There are 4 ways to turn a row about zero (a turn may also mirror it). The second row of each pair is the first, turned, with some noise.
Some pairs, each with its turn after it:
[-40  42  31  47 -37  18]
[ 25 -12   1  25  25  77]  Z350

[-17  36  -8 -49 -37 -33]
[-15 -31  71  17 -26  -9]  Z902

[-11 -23 -54  21  22  -8]
[-14   0  -6 -28  56 -11]  Z501

[ 18  12  44 -45 -27 -18]
[ 23  26 -10  38 -45  31]  Z501

[ -7   5 -21 -45 -29  -7]
[  9 -46 -11 -36 -13  -8]  Z350

[-28 -47  20 -34  36  56]
[ -2 -10 -25  38  71  43]  Z902

[-10  28  49  57 -35  16]
[ 74  28  14 -35   2   7]  Z106

[ 26  30  36 -52 -22 -48]
[ 27  33   9  31 -35  59]  Z501

[ -8 -57 -41  55 -31  23]
[-50 -45 -50  -8  42 -26]  Z501

[-55 -48 -51 -25 -21  42]
[-71   5 -15  49   0  54]  Z902

[ 53  56  56  20  46 -58]
[ 40  32  69  63   2 -53]  Z106

[-44  48  30  47  47  18]
[36  7 17 92 10 28]  Z350

[ -3  22  53  16 -28 -46]
[ 30   8  36 -26  -4 -53]  Z106

[  6  45  51  -8 -19 -20]
[ 14  -6  25  26 -51  36]  Z501

[-49  22 -29 -23   0 -39]
[-49  31 -12 -20  27 -36]  Z106

[-40  33 -19   8 -42   1]
[-33 -42   3  -4 -47  14]  Z902

[  6  26  -4  34  57 -15]
[  7 -12  33 -54   6   9]  Z501

[ 46  -2   2 -57  50  56]
[  6  31  25 -25  87  37]  Z902

[-34 -13  -2 -33 -36 -19]
[-24 -23 -10 -47  11 -22]  Z106

[18 -7 47 -5 57 54]
[ 35  12   1 -45 -52 -51]  Z501

[-22 -22 -12  10  44  -9]
[-36  28   2   9 -26   6]  Z106

[-32 -56   6 -33  13  41]
[-21 -10 -21  46  51  31]  Z902

[42 33 53 23 39 42]
[ 19  35  66  28  59 -18]  Z350

[-19 -24  51  39 -46  24]
[-15  16  29 -12  15  78]  Z350

[-18  28  49  32 -37 -50]
[ 45  21  30 -41   1 -54]  Z106

[ 32   4  19   6 -28  33]
[ 12  17  27 -34  33  13]  Z350

[-9  1  5 12 23 39]
[  5  -6 -28 -14  25  27]  Z902

[ 56 -47  -3  23 -34   5]
[-25  47 -13 -56  20  -3]  Z350

New pairs, each followed by its turn:
[ 25 -28  13 -46 -35 -25]
[-10 -63   7  -6   0 -28]  Z106

[ 38 -16  29  21 -19  19]
[-27  -7 -31  -9 -46   2]  Z501

[-29 -13   3   6  12  -7]
[ 18 -20  -1  -2  19  -5]  Z501

[  0   1  26 -25 -12 -57]
[ 31   5 -10  18  -5  58]  Z501

[-46  32  50 -33  14 -20]
[ 43 -64  31  19   8   0]  Z902

[ 54  18  12  57 -20  35]
[ 81   7 -11  24  -5  26]  Z106

[-48 -42 -25 -29 -17 -54]
[ 39   6 -28  34  69  25]  Z501

[-28  22 -54  48 -57 -29]
[-38   1  -9  -6 -94  -5]  Z902

[ 21  29 -49  28  52 -26]
[ -4  55 -23  59  -7 -13]  Z106

[-34  47  52  14   5 -28]
[ 25  40  57 -24  23 -28]  Z106

[  9  -9 -25  22 -23 -25]
[-11   6 -43 -11  10   8]  Z350

[-43 -26   4  13  21  56]
[ 27  32  37  16 -43  34]  Z350

[ -1  44  53  -8 -12 -44]
[ 33 -16  29  23 -43  52]  Z501

[ 20   1  -5  57 -41 -47]
[-39 -47 -12   1   2  63]  Z501

[ 19  -6 -50 -29  -6   0]
[-28  48  -4   1  25   5]  Z501

[ 10 -19  11 -44  54  22]
[ -3   4  52   7 -30 -44]  Z350

[-11 -40 -38  22  47  47]
[ -5  42 -55   7  17  58]  Z902

[ 44  38  54  31 -22 -38]
[ 70   5  35  13   0 -46]  Z106

[ 13  47 -52  17  46  24]
[ 71  16 -18  34   1 -42]  Z350

[ 10  14 -16  29   9  -1]
[ 15  24 -21   9 -10  -2]  Z106

[ 53  33 -44 -18 -40   2]
[ 28 -30 -55  39  39 -26]  Z106

[ -9 -52   7   8 -39  56]
[ 13 -36 -25 -41 -18  52]  Z106

[ 38 -28  16  25  46  32]
[ 13   2  21  39 -40  45]  Z106

[  2  -8   4 -44  28  51]
[-9 -1 13 -2 61 40]  Z902

[ 34  41 -50  12  28  55]
[-52  31  49 -31  -7 -42]  Z501

[ 27 -32  40 -25 -10  11]
[  6 -49  33  -1 -17  11]  Z106

[-24  33  26   4 -13 -16]
[  1 -34   0  26  19  25]  Z350

[-29 -21 -28  42  51  50]
[  6  18 -65  -4   4  64]  Z902

[ 24  53 -17  15  42 -55]
[ -3  47   8  56  13 -55]  Z106

[ 13 -47  22  27 -47  38]
[-11  46  17 -48   2  46]  Z350

[-50  57 -43 -19 -13 -57]
[ 13 -76 -64  25 -13   5]  Z350

[-57  34 -50  31  53  19]
[ 64   9 -21  69 -44   2]  Z350

[-25  56  -3 -47  39 -30]
[ 46 -28  63   3 -11  40]  Z902

[-39 -52   3 -21  54  44]
[  6   3 -34  46  55  54]  Z902

[  0 -58 -54  34 -21   0]
[ -8 -10 -70 -14 -54   2]  Z106

[-24  -7   5  23  37  25]
[ 12  31  17  39 -23   9]  Z350

[-41 -48  -5  55   0  55]
[  6  25 -21 -41 -42  68]  Z106

[ 44   8  33 -24 -28  15]
[ 40 -50  21  11  21  -4]  Z106

[  5 -54 -51 -35 -14 -24]
[-53 -48 -42   4 -19 -22]  Z106

[-37  53  58  47   7 -42]
[ 38 -72  50   5 -28  39]  Z501

[ 21 -57  55   9 -40 -47]
[  1   5 -15  42  12 -90]  Z902

[ 56  54 -53  29 -27 -23]
[ 42   1 -64 -16  62 -25]  Z350

[-12  42 -52  52 -49 -50]
[ -19    3    5  -25 -110  -18]  Z902

[  1  21  10 -20 -54 -33]
[-20 -26  41   5 -19 -39]  Z902

[ -1   4 -25   0 -43 -27]
[ 13  -9 -31 -17   7 -38]  Z106

[ 54  -4   4  30 -56  47]
[ 74 -42 -35   0  -2  23]  Z106

[ 48 -42 -18  44 -26  -7]
[ 36 -17 -41   8 -57  -4]  Z106

[ 47 -56 -18 -30  23 -27]
[  2  71  16  36  29 -10]  Z902

[ -7   7 -30  33  21  40]
[-12  15 -34 -23  -6  40]  Z902

[-17  44   7  48  56 -32]
[ 21 -40  59 -47   7  28]  Z501

